The rows are grouped in 4 different ways at once. Each group adds its own fixed numbers to the row, and there is some noise. The rows also spread widely along 17 directions, which tell nothing about the answers.
In the rows, 128 means zero.
Some rows, each with its group in each grouping after it:
109; 138; 119; 123; 129; 127; 116; 121; 124; 141; 103; 111; 121; 142; 122; 128; 138; 125; 136; 135; 105; 111; 107; 106; 137; 139; 131; 120; 146; 138; 138; 157; 137; 144; 123 => gil S R L
141; 155; 134; 140; 174; 148; 90; 146; 103; 95; 121; 96; 95; 125; 110; 158; 141; 172; 150; 158; 154; 148; 134; 156; 125; 129; 128; 149; 82; 147; 89; 122; 187; 140; 135 => gil Z A X
114; 126; 62; 102; 180; 118; 122; 121; 153; 122; 117; 166; 133; 133; 134; 140; 119; 122; 158; 170; 121; 128; 117; 105; 169; 158; 160; 135; 70; 131; 108; 156; 151; 141; 104 => nif Z Q N
92; 167; 91; 137; 130; 126; 133; 93; 88; 91; 112; 118; 99; 122; 93; 163; 78; 171; 130; 130; 102; 124; 81; 144; 158; 157; 140; 142; 88; 204; 61; 121; 157; 173; 143 => nel S Q X
138; 140; 101; 143; 141; 112; 171; 83; 79; 79; 151; 135; 145; 132; 76; 141; 131; 110; 124; 126; 99; 115; 115; 139; 100; 159; 138; 168; 96; 150; 118; 133; 141; 128; 136 => nel F A D
144; 157; 84; 133; 128; 100; 98; 88; 92; 101; 88; 105; 93; 164; 89; 150; 165; 155; 170; 147; 77; 134; 133; 127; 118; 180; 152; 141; 88; 152; 82; 116; 169; 157; 152 => zofu F R N
112; 134; 156; 98; 147; 159; 133; 166; 166; 127; 119; 135; 83; 72; 128; 126; 137; 134; 132; 155; 134; 129; 106; 172; 136; 143; 134; 128; 132; 136; 94; 125; 174; 128; 152 => nif Z R D
87; 170; 108; 138; 176; 152; 126; 105; 166; 145; 188; 140; 132; 94; 128; 103; 131; 137; 89; 127; 122; 172; 58; 170; 144; 155; 145; 146; 99; 133; 134; 167; 132; 141; 144 => fizo Z A U
122; 183; 88; 166; 190; 120; 95; 117; 139; 103; 151; 124; 99; 146; 140; 133; 101; 158; 121; 126; 145; 193; 131; 131; 149; 134; 128; 158; 130; 128; 86; 91; 187; 135; 136 => zofu Z A L
172; 113; 97; 75; 140; 121; 124; 79; 165; 146; 126; 196; 156; 113; 124; 176; 174; 140; 166; 106; 119; 98; 122; 153; 152; 146; 167; 165; 104; 199; 76; 161; 161; 89; 173 => fizo Z R U
153; 154; 86; 112; 180; 117; 86; 84; 155; 130; 102; 106; 157; 150; 169; 141; 127; 144; 143; 106; 129; 182; 155; 68; 139; 126; 127; 148; 146; 176; 149; 114; 204; 93; 117 => fizo S R L
138; 119; 120; 97; 167; 152; 104; 117; 155; 142; 121; 184; 145; 94; 106; 130; 185; 134; 147; 141; 115; 124; 95; 135; 128; 136; 149; 151; 140; 110; 116; 170; 168; 106; 125 => nif F R U
142; 127; 132; 105; 82; 121; 118; 139; 170; 139; 91; 115; 110; 62; 142; 123; 130; 155; 126; 128; 105; 185; 91; 145; 126; 169; 101; 137; 179; 132; 122; 116; 173; 127; 143 => zofu F Q N
144; 161; 108; 154; 96; 83; 99; 89; 82; 123; 131; 91; 119; 151; 99; 161; 144; 135; 141; 135; 85; 106; 104; 141; 137; 182; 158; 152; 110; 161; 82; 113; 146; 180; 141 => zofu S R N
145; 144; 126; 109; 92; 102; 113; 103; 191; 164; 136; 110; 109; 130; 153; 123; 134; 157; 139; 156; 120; 145; 92; 154; 152; 197; 143; 156; 98; 166; 100; 117; 154; 153; 189 => gil F Q N
141; 164; 116; 127; 179; 140; 78; 102; 133; 149; 154; 147; 98; 169; 89; 123; 164; 143; 155; 153; 140; 125; 121; 103; 123; 120; 151; 168; 97; 91; 83; 149; 142; 138; 163 => nif Z R L
104; 157; 142; 120; 167; 149; 113; 76; 168; 188; 174; 135; 143; 158; 132; 96; 139; 118; 110; 143; 144; 102; 79; 145; 141; 141; 157; 162; 131; 154; 126; 176; 118; 136; 173 => nif S Q D
127; 155; 106; 110; 158; 159; 101; 132; 145; 153; 106; 109; 101; 142; 120; 124; 146; 148; 152; 133; 127; 141; 112; 155; 117; 106; 130; 153; 104; 161; 98; 186; 146; 137; 174 => gil F Q D
145; 149; 126; 150; 115; 96; 134; 107; 116; 123; 151; 96; 140; 150; 118; 121; 129; 117; 122; 139; 113; 130; 114; 125; 112; 161; 128; 159; 136; 133; 140; 122; 142; 147; 143 => gil F R D
110; 137; 115; 147; 144; 112; 102; 99; 72; 105; 101; 104; 164; 158; 109; 160; 100; 147; 142; 154; 121; 83; 100; 89; 150; 141; 140; 133; 136; 173; 140; 145; 151; 159; 99 => nif F R X
158; 131; 195; 107; 97; 124; 105; 121; 147; 165; 121; 99; 123; 110; 147; 141; 172; 101; 111; 118; 125; 75; 124; 107; 161; 109; 152; 134; 175; 139; 154; 133; 116; 117; 135 => nel S R D
137; 162; 115; 105; 173; 135; 148; 111; 156; 150; 144; 114; 115; 151; 149; 125; 135; 112; 127; 99; 145; 140; 156; 121; 122; 102; 127; 169; 124; 180; 118; 148; 146; 91; 165 => zofu S R X
118; 146; 159; 149; 107; 128; 85; 103; 117; 131; 106; 103; 106; 114; 107; 126; 134; 179; 121; 143; 109; 131; 75; 133; 149; 158; 121; 115; 167; 136; 129; 133; 137; 157; 146 => zofu Z R U
111; 174; 144; 159; 143; 163; 97; 163; 65; 96; 113; 66; 70; 81; 100; 145; 129; 149; 112; 125; 115; 152; 100; 151; 133; 98; 118; 115; 125; 121; 105; 133; 144; 154; 99 => zofu S Q D
108; 142; 98; 137; 127; 105; 140; 113; 142; 120; 85; 129; 99; 138; 158; 144; 133; 145; 107; 103; 88; 133; 117; 160; 175; 155; 151; 113; 159; 178; 121; 125; 134; 114; 131 => fizo F Q X
103; 164; 186; 137; 155; 150; 112; 100; 103; 75; 109; 104; 151; 92; 54; 124; 155; 129; 69; 153; 99; 144; 49; 186; 100; 178; 155; 137; 140; 126; 157; 171; 132; 177; 135 => gil S A D
131; 117; 123; 163; 150; 73; 130; 122; 130; 123; 159; 130; 143; 172; 145; 117; 110; 114; 102; 179; 136; 128; 124; 68; 162; 165; 131; 136; 126; 57; 190; 127; 92; 130; 80 => nif Z A X
133; 138; 118; 97; 104; 97; 160; 82; 133; 110; 124; 133; 86; 132; 95; 153; 121; 111; 116; 105; 104; 103; 135; 52; 167; 118; 139; 141; 123; 126; 122; 115; 84; 112; 150 => nif Z A N
107; 133; 133; 128; 153; 132; 139; 137; 127; 134; 146; 135; 128; 118; 136; 132; 113; 109; 118; 135; 143; 100; 111; 103; 161; 117; 132; 126; 157; 127; 139; 132; 133; 123; 100 => nif Z Q L
106; 155; 110; 140; 182; 156; 114; 115; 129; 128; 116; 165; 99; 128; 85; 132; 163; 149; 116; 105; 121; 150; 98; 209; 118; 114; 142; 157; 142; 146; 74; 200; 121; 125; 182 => zofu Z A N
160; 142; 145; 104; 171; 134; 113; 74; 144; 135; 122; 98; 143; 137; 159; 145; 175; 142; 144; 119; 137; 123; 158; 133; 139; 140; 150; 136; 108; 214; 158; 129; 175; 77; 158 => nif F R N
156; 125; 166; 113; 109; 116; 113; 145; 135; 141; 96; 44; 115; 151; 140; 126; 137; 135; 143; 186; 135; 124; 124; 125; 126; 157; 119; 131; 81; 143; 175; 163; 115; 156; 140 => gil F Q N
108; 130; 154; 118; 167; 175; 131; 137; 94; 117; 87; 99; 109; 116; 115; 132; 147; 135; 146; 137; 128; 91; 129; 112; 123; 90; 114; 111; 139; 170; 161; 162; 155; 107; 113 => nel F R U
120; 118; 156; 129; 143; 135; 142; 99; 103; 129; 86; 141; 117; 152; 114; 145; 168; 127; 117; 99; 112; 76; 124; 167; 142; 121; 142; 119; 182; 169; 135; 172; 102; 90; 140 => fizo S Q L
130; 161; 102; 135; 160; 129; 77; 181; 161; 159; 102; 100; 72; 169; 140; 110; 132; 141; 140; 161; 144; 177; 134; 138; 115; 109; 121; 162; 142; 90; 90; 156; 147; 161; 149 => zofu Z Q X
107; 138; 122; 153; 133; 131; 97; 138; 50; 115; 77; 88; 107; 140; 81; 148; 173; 121; 138; 135; 72; 85; 105; 140; 112; 125; 143; 114; 162; 128; 121; 159; 146; 160; 87 => nif S R U
109; 141; 135; 62; 149; 162; 161; 133; 121; 88; 75; 121; 103; 81; 83; 166; 105; 106; 128; 121; 118; 104; 115; 104; 139; 98; 139; 135; 109; 180; 102; 156; 140; 129; 130 => nif S Q N
143; 148; 88; 94; 90; 97; 140; 111; 158; 163; 122; 93; 115; 129; 126; 122; 175; 107; 140; 119; 81; 141; 117; 144; 103; 175; 146; 145; 108; 156; 128; 151; 143; 147; 167 => gil Z Q X

New rows. What belongs after each?
152; 142; 132; 127; 121; 114; 98; 124; 124; 122; 103; 84; 120; 134; 130; 138; 150; 140; 134; 143; 115; 139; 122; 95; 141; 141; 133; 127; 127; 116; 155; 129; 145; 137; 111 => gil F Q L
139; 167; 141; 123; 148; 138; 76; 106; 132; 136; 104; 50; 79; 136; 156; 119; 165; 155; 140; 156; 117; 155; 144; 102; 154; 146; 138; 102; 95; 141; 149; 102; 169; 126; 121 => zofu S Q D
95; 129; 98; 158; 155; 136; 84; 120; 103; 148; 102; 155; 133; 152; 110; 128; 136; 148; 137; 161; 105; 99; 68; 164; 156; 147; 148; 125; 143; 124; 101; 198; 119; 169; 111 => zofu S Q D
136; 145; 103; 136; 150; 117; 105; 140; 115; 118; 94; 93; 134; 165; 122; 145; 83; 156; 148; 135; 152; 152; 136; 98; 110; 106; 95; 163; 150; 166; 114; 148; 167; 146; 142 => gil Z R X
112; 121; 109; 142; 190; 135; 115; 147; 103; 108; 81; 110; 122; 151; 153; 131; 129; 125; 147; 167; 131; 116; 148; 89; 158; 116; 133; 107; 135; 131; 171; 139; 158; 118; 62 => nel F Q N
154; 150; 92; 125; 104; 85; 125; 135; 159; 142; 123; 99; 100; 129; 159; 138; 142; 102; 109; 105; 84; 167; 131; 118; 150; 137; 142; 148; 133; 111; 127; 121; 121; 128; 113 => fizo S Q U
123; 130; 125; 107; 125; 117; 110; 126; 137; 121; 64; 105; 108; 138; 108; 129; 140; 126; 130; 160; 97; 122; 115; 114; 136; 147; 138; 116; 129; 122; 146; 169; 112; 154; 135 => zofu Z A D
111; 159; 110; 152; 129; 129; 103; 122; 141; 126; 122; 115; 81; 117; 117; 106; 118; 157; 106; 124; 105; 188; 98; 100; 137; 132; 106; 140; 166; 81; 113; 109; 148; 133; 129 => gil S A D
106; 162; 95; 150; 122; 116; 127; 150; 135; 109; 133; 103; 93; 90; 139; 138; 96; 141; 125; 140; 109; 168; 97; 167; 138; 172; 130; 144; 143; 160; 75; 75; 207; 173; 126 => nel Z Q N
125; 183; 109; 95; 150; 124; 86; 89; 194; 141; 115; 86; 86; 143; 153; 98; 129; 142; 135; 155; 112; 175; 133; 42; 162; 157; 146; 133; 106; 119; 129; 79; 188; 143; 144 => gil S R D
126; 141; 141; 120; 123; 148; 113; 115; 110; 144; 149; 153; 83; 94; 89; 146; 173; 136; 142; 120; 114; 92; 96; 143; 143; 130; 147; 141; 146; 118; 61; 114; 158; 120; 138 => nif S Q L
114; 106; 105; 99; 148; 150; 140; 155; 134; 117; 78; 140; 128; 78; 130; 146; 158; 130; 142; 126; 98; 129; 112; 176; 129; 141; 126; 106; 147; 168; 133; 176; 167; 111; 110 => zofu Z A U
144; 136; 147; 88; 143; 136; 142; 129; 189; 139; 133; 117; 130; 104; 159; 128; 112; 143; 129; 154; 150; 158; 105; 186; 136; 184; 126; 152; 81; 184; 114; 150; 161; 131; 170 => zofu S Q L
156; 141; 90; 116; 153; 105; 115; 119; 115; 79; 106; 122; 146; 107; 117; 163; 144; 139; 139; 164; 102; 155; 114; 128; 142; 179; 166; 140; 46; 135; 132; 142; 165; 148; 88 => nel F Q X
118; 147; 155; 121; 141; 121; 152; 67; 134; 108; 107; 119; 115; 140; 94; 115; 152; 133; 98; 123; 94; 132; 106; 163; 115; 180; 143; 139; 161; 163; 137; 125; 140; 114; 162 => nif S Q U
147; 181; 131; 103; 112; 123; 67; 121; 99; 93; 71; 76; 74; 128; 42; 158; 209; 129; 142; 156; 54; 122; 103; 147; 103; 169; 191; 141; 73; 114; 77; 136; 159; 204; 144 => gil S R U
140; 165; 161; 134; 150; 112; 120; 87; 138; 130; 155; 96; 156; 134; 117; 121; 152; 102; 87; 114; 125; 136; 112; 128; 115; 139; 151; 156; 174; 147; 170; 131; 141; 125; 143 => nif Z R U
138; 157; 169; 87; 150; 144; 131; 124; 107; 82; 98; 87; 150; 106; 78; 158; 110; 101; 117; 151; 144; 101; 107; 132; 110; 125; 149; 151; 112; 181; 132; 156; 149; 170; 138 => zofu Z Q D
134; 142; 115; 122; 152; 125; 114; 100; 78; 108; 103; 94; 87; 181; 75; 147; 152; 134; 160; 161; 106; 99; 147; 95; 119; 130; 139; 145; 66; 131; 107; 146; 119; 141; 135 => nif S A N
143; 92; 101; 111; 126; 132; 158; 120; 125; 117; 90; 144; 133; 102; 154; 149; 99; 167; 161; 124; 129; 135; 130; 135; 150; 139; 88; 118; 117; 188; 129; 160; 145; 81; 129 => zofu F Q D
129; 158; 185; 101; 149; 151; 109; 114; 133; 100; 91; 87; 84; 106; 111; 125; 148; 156; 110; 156; 127; 145; 118; 104; 135; 153; 134; 119; 127; 129; 147; 96; 169; 121; 125 => fizo S Q X
164; 129; 162; 113; 116; 119; 128; 113; 125; 149; 145; 82; 125; 136; 133; 145; 137; 140; 148; 149; 146; 108; 130; 150; 115; 160; 123; 162; 99; 180; 116; 126; 154; 127; 158 => nif S Q X
92; 153; 124; 153; 156; 111; 139; 103; 152; 148; 173; 163; 98; 157; 135; 105; 137; 120; 110; 148; 123; 102; 101; 133; 170; 165; 161; 140; 149; 114; 113; 110; 121; 131; 146 => fizo Z R N
110; 141; 140; 146; 186; 159; 130; 165; 109; 105; 127; 108; 92; 149; 104; 120; 108; 146; 144; 180; 161; 132; 126; 148; 108; 120; 106; 162; 109; 122; 105; 142; 163; 146; 138 => gil F A N
137; 113; 138; 129; 104; 115; 93; 136; 139; 144; 112; 86; 116; 124; 162; 131; 102; 162; 155; 196; 137; 121; 110; 89; 165; 165; 111; 116; 98; 130; 152; 119; 148; 157; 115 => nel Z A D
118; 138; 105; 154; 141; 106; 131; 177; 153; 118; 90; 148; 102; 137; 133; 125; 128; 106; 103; 130; 100; 152; 117; 193; 124; 133; 141; 151; 184; 104; 102; 166; 120; 147; 140 => nel Z R D
109; 155; 120; 140; 96; 92; 139; 90; 142; 118; 93; 68; 106; 147; 131; 111; 116; 136; 89; 125; 74; 167; 104; 130; 137; 183; 124; 117; 135; 147; 167; 137; 104; 149; 151 => gil S A D
134; 125; 116; 131; 145; 96; 120; 142; 111; 89; 67; 125; 143; 171; 97; 158; 115; 104; 122; 160; 107; 103; 123; 142; 129; 147; 154; 161; 153; 130; 112; 156; 137; 170; 115 => gil S A D
160; 109; 134; 128; 116; 120; 163; 140; 95; 132; 160; 106; 129; 108; 136; 149; 125; 118; 155; 115; 145; 112; 150; 106; 113; 113; 85; 146; 132; 154; 141; 121; 141; 87; 120 => fizo Z R N
130; 128; 122; 116; 132; 131; 107; 158; 136; 160; 149; 128; 138; 111; 115; 132; 132; 110; 138; 156; 134; 117; 85; 117; 130; 124; 131; 148; 115; 94; 128; 183; 119; 158; 112 => nif Z Q L
87; 106; 161; 99; 196; 184; 173; 186; 155; 157; 170; 161; 97; 111; 113; 72; 135; 93; 151; 214; 175; 95; 110; 134; 96; 135; 105; 143; 122; 74; 130; 155; 158; 119; 122 => nif Z Q N
161; 136; 141; 123; 130; 112; 125; 157; 104; 119; 118; 106; 99; 126; 134; 172; 137; 114; 131; 124; 139; 102; 155; 110; 156; 101; 138; 149; 138; 126; 104; 113; 136; 117; 99 => zofu S Q X
139; 138; 112; 62; 109; 115; 127; 124; 195; 123; 34; 138; 88; 139; 98; 127; 128; 131; 126; 128; 91; 167; 118; 104; 119; 144; 130; 150; 144; 117; 106; 169; 119; 139; 175 => gil S Q L
148; 123; 107; 95; 150; 126; 124; 137; 154; 134; 123; 137; 97; 121; 144; 139; 150; 130; 158; 153; 126; 135; 143; 109; 154; 148; 132; 137; 78; 111; 109; 132; 151; 112; 118 => zofu S A L
118; 139; 133; 156; 179; 130; 96; 89; 130; 146; 133; 130; 148; 155; 141; 108; 147; 150; 121; 153; 135; 142; 105; 151; 141; 168; 138; 136; 164; 143; 145; 141; 162; 122; 121 => zofu S Q N
136; 140; 161; 162; 146; 77; 132; 83; 113; 84; 138; 146; 139; 173; 126; 174; 92; 136; 94; 148; 150; 75; 119; 131; 207; 167; 171; 141; 133; 153; 122; 101; 96; 141; 134 => zofu Z A L
142; 139; 107; 73; 135; 119; 99; 91; 165; 141; 77; 120; 108; 162; 109; 140; 120; 144; 156; 157; 118; 123; 122; 69; 144; 135; 144; 148; 97; 148; 112; 156; 134; 141; 162 => nif Z Q U
80; 143; 124; 107; 195; 174; 101; 154; 150; 158; 122; 117; 123; 115; 138; 106; 171; 118; 141; 179; 134; 111; 95; 164; 129; 142; 158; 114; 124; 145; 139; 175; 181; 147; 112 => nif Z Q X
95; 175; 138; 99; 120; 140; 163; 129; 152; 105; 83; 79; 73; 104; 88; 108; 119; 121; 101; 111; 91; 170; 105; 140; 96; 138; 117; 131; 146; 162; 129; 148; 132; 149; 187 => gil Z R N
130; 104; 135; 129; 106; 124; 147; 162; 96; 138; 101; 108; 124; 101; 142; 153; 142; 103; 133; 122; 113; 84; 121; 124; 155; 107; 118; 111; 163; 141; 158; 166; 104; 116; 85 => zofu F Q N
133; 128; 99; 165; 113; 103; 106; 112; 129; 157; 143; 152; 90; 145; 121; 105; 173; 141; 127; 131; 99; 139; 110; 115; 147; 146; 128; 129; 165; 55; 121; 130; 108; 115; 124 => gil Z Q D
130; 137; 52; 152; 149; 101; 94; 148; 97; 142; 76; 85; 110; 174; 133; 120; 175; 103; 149; 132; 72; 154; 150; 93; 113; 118; 129; 107; 149; 88; 171; 174; 129; 138; 65 => zofu Z Q U
132; 140; 128; 108; 146; 142; 66; 200; 142; 132; 75; 90; 131; 101; 133; 131; 168; 117; 153; 188; 105; 144; 92; 161; 107; 156; 151; 132; 120; 105; 131; 166; 194; 189; 100 => fizo F R L
122; 156; 84; 170; 119; 104; 103; 117; 107; 145; 158; 94; 119; 115; 155; 127; 160; 137; 131; 113; 90; 150; 115; 121; 138; 161; 130; 119; 155; 133; 139; 93; 177; 128; 98 => fizo Z R X
125; 127; 109; 96; 145; 150; 140; 201; 150; 124; 55; 110; 72; 118; 122; 123; 121; 130; 158; 156; 119; 155; 131; 164; 96; 115; 103; 145; 140; 130; 91; 164; 173; 140; 139 => zofu F Q U
148; 137; 127; 162; 125; 96; 139; 153; 99; 93; 128; 78; 119; 125; 144; 149; 94; 124; 106; 135; 124; 168; 129; 128; 136; 142; 107; 145; 126; 120; 150; 117; 122; 134; 88 => fizo S Q N
97; 142; 87; 128; 143; 126; 133; 88; 150; 151; 123; 136; 116; 152; 132; 100; 100; 153; 145; 140; 123; 140; 103; 102; 137; 156; 111; 146; 160; 159; 110; 124; 168; 129; 155 => zofu F Q N
127; 127; 111; 120; 177; 160; 108; 144; 116; 128; 131; 122; 109; 107; 146; 139; 172; 150; 169; 169; 131; 114; 125; 135; 164; 136; 142; 109; 73; 141; 129; 135; 185; 115; 87 => gil F Q U
125; 123; 144; 152; 157; 137; 102; 100; 118; 169; 137; 116; 124; 171; 138; 120; 161; 139; 121; 139; 129; 100; 114; 139; 151; 120; 132; 127; 123; 127; 163; 197; 76; 106; 137 => nif S A D
118; 144; 59; 166; 150; 78; 114; 44; 123; 155; 142; 136; 168; 206; 148; 124; 133; 123; 126; 106; 108; 117; 125; 89; 165; 152; 154; 137; 177; 170; 158; 134; 127; 118; 125 => gil Z Q N
84; 146; 108; 118; 150; 148; 141; 127; 123; 113; 98; 118; 43; 139; 99; 122; 122; 155; 144; 154; 94; 129; 115; 137; 136; 147; 121; 124; 98; 134; 81; 129; 146; 139; 145 => nif S A U
138; 149; 125; 115; 160; 137; 140; 142; 145; 132; 137; 127; 128; 116; 115; 124; 168; 93; 118; 113; 124; 136; 128; 168; 105; 114; 144; 154; 127; 136; 129; 178; 129; 118; 154 => gil Z R D
133; 120; 107; 118; 123; 114; 160; 133; 134; 131; 123; 163; 55; 136; 103; 122; 180; 112; 151; 145; 90; 104; 143; 168; 123; 162; 145; 132; 115; 96; 75; 123; 125; 106; 155 => nif Z Q D
128; 164; 69; 127; 144; 128; 117; 94; 88; 147; 185; 107; 147; 144; 92; 131; 139; 107; 167; 147; 117; 103; 99; 120; 103; 149; 148; 165; 65; 152; 91; 148; 163; 173; 135 => zofu Z Q D
118; 148; 103; 135; 95; 87; 191; 124; 137; 132; 162; 121; 70; 133; 136; 132; 106; 116; 117; 97; 107; 119; 138; 130; 140; 144; 120; 152; 144; 150; 86; 88; 123; 113; 167 => nif Z R X
112; 159; 99; 115; 147; 122; 113; 117; 122; 98; 105; 105; 101; 121; 128; 178; 102; 139; 131; 134; 116; 121; 116; 108; 189; 126; 159; 127; 73; 177; 100; 127; 138; 152; 123 => fizo Z A N
153; 143; 162; 96; 118; 118; 109; 130; 151; 129; 118; 100; 108; 102; 122; 133; 160; 131; 133; 161; 125; 129; 122; 112; 138; 164; 143; 133; 104; 121; 140; 122; 147; 140; 140 => zofu Z R X
150; 142; 108; 144; 159; 131; 87; 114; 124; 161; 170; 150; 119; 134; 133; 150; 164; 150; 142; 124; 143; 128; 117; 153; 149; 121; 147; 171; 116; 126; 73; 142; 151; 112; 131 => nif S Q X
139; 158; 94; 150; 148; 97; 104; 135; 88; 93; 110; 115; 117; 141; 101; 184; 160; 96; 113; 104; 92; 113; 133; 140; 149; 108; 177; 142; 125; 119; 108; 150; 112; 147; 100 => nif Z A L
155; 117; 147; 83; 137; 126; 134; 141; 161; 137; 83; 137; 111; 157; 115; 135; 140; 118; 157; 160; 132; 103; 141; 148; 101; 143; 132; 168; 123; 151; 96; 165; 148; 134; 175 => nel S R L
130; 156; 130; 143; 179; 132; 124; 118; 130; 108; 137; 122; 106; 156; 116; 132; 117; 143; 119; 142; 151; 146; 128; 118; 144; 114; 131; 166; 114; 128; 120; 136; 134; 125; 145 => gil F A N
168; 147; 151; 148; 158; 142; 38; 152; 94; 129; 95; 131; 87; 132; 86; 151; 219; 134; 131; 145; 116; 113; 121; 133; 141; 85; 171; 141; 142; 41; 103; 170; 110; 137; 104 => zofu F Q D
141; 134; 141; 157; 104; 97; 146; 111; 121; 141; 177; 116; 134; 105; 127; 112; 197; 109; 100; 116; 78; 136; 93; 180; 116; 190; 143; 125; 131; 101; 170; 147; 105; 114; 125 => nif F R L
168; 144; 106; 90; 146; 120; 143; 124; 166; 124; 157; 123; 83; 121; 111; 107; 155; 127; 167; 158; 122; 178; 156; 102; 84; 169; 114; 173; 72; 95; 97; 89; 196; 111; 157 => nif Z R U
104; 159; 139; 80; 112; 135; 177; 90; 171; 140; 130; 121; 63; 123; 107; 108; 106; 134; 127; 109; 119; 124; 119; 98; 126; 139; 110; 138; 131; 169; 103; 115; 128; 107; 212 => nif Z R L
123; 171; 127; 117; 196; 172; 90; 105; 129; 101; 93; 112; 119; 106; 98; 114; 157; 146; 124; 128; 117; 183; 116; 131; 92; 122; 132; 147; 139; 146; 127; 144; 200; 119; 137 => nel S R D
144; 131; 110; 122; 185; 151; 106; 111; 90; 104; 139; 121; 143; 108; 111; 151; 162; 144; 153; 155; 133; 137; 119; 114; 143; 139; 139; 128; 48; 138; 139; 164; 153; 118; 82 => gil S Q N
139; 156; 136; 157; 154; 122; 107; 111; 90; 111; 168; 115; 117; 119; 109; 156; 172; 121; 117; 124; 125; 114; 122; 146; 142; 133; 160; 151; 127; 129; 113; 101; 155; 128; 116 => fizo Z A N
132; 123; 113; 135; 146; 121; 142; 130; 142; 151; 145; 127; 146; 160; 139; 128; 92; 117; 132; 143; 154; 120; 118; 119; 126; 112; 111; 184; 138; 149; 131; 171; 122; 132; 146 => nel F A N
129; 149; 137; 151; 132; 115; 105; 139; 141; 162; 190; 113; 133; 133; 152; 137; 130; 105; 121; 145; 154; 90; 109; 135; 164; 126; 154; 162; 152; 127; 108; 106; 153; 154; 130 => gil Z A D
86; 135; 84; 138; 128; 124; 113; 139; 77; 146; 124; 110; 98; 152; 131; 164; 106; 124; 150; 151; 115; 48; 105; 56; 217; 95; 150; 100; 73; 133; 115; 166; 82; 163; 67 => gil S Q X
136; 150; 94; 133; 129; 123; 99; 115; 70; 125; 111; 78; 99; 142; 107; 145; 176; 104; 155; 131; 82; 100; 149; 72; 126; 113; 145; 126; 120; 116; 129; 117; 155; 138; 85 => nel S A D
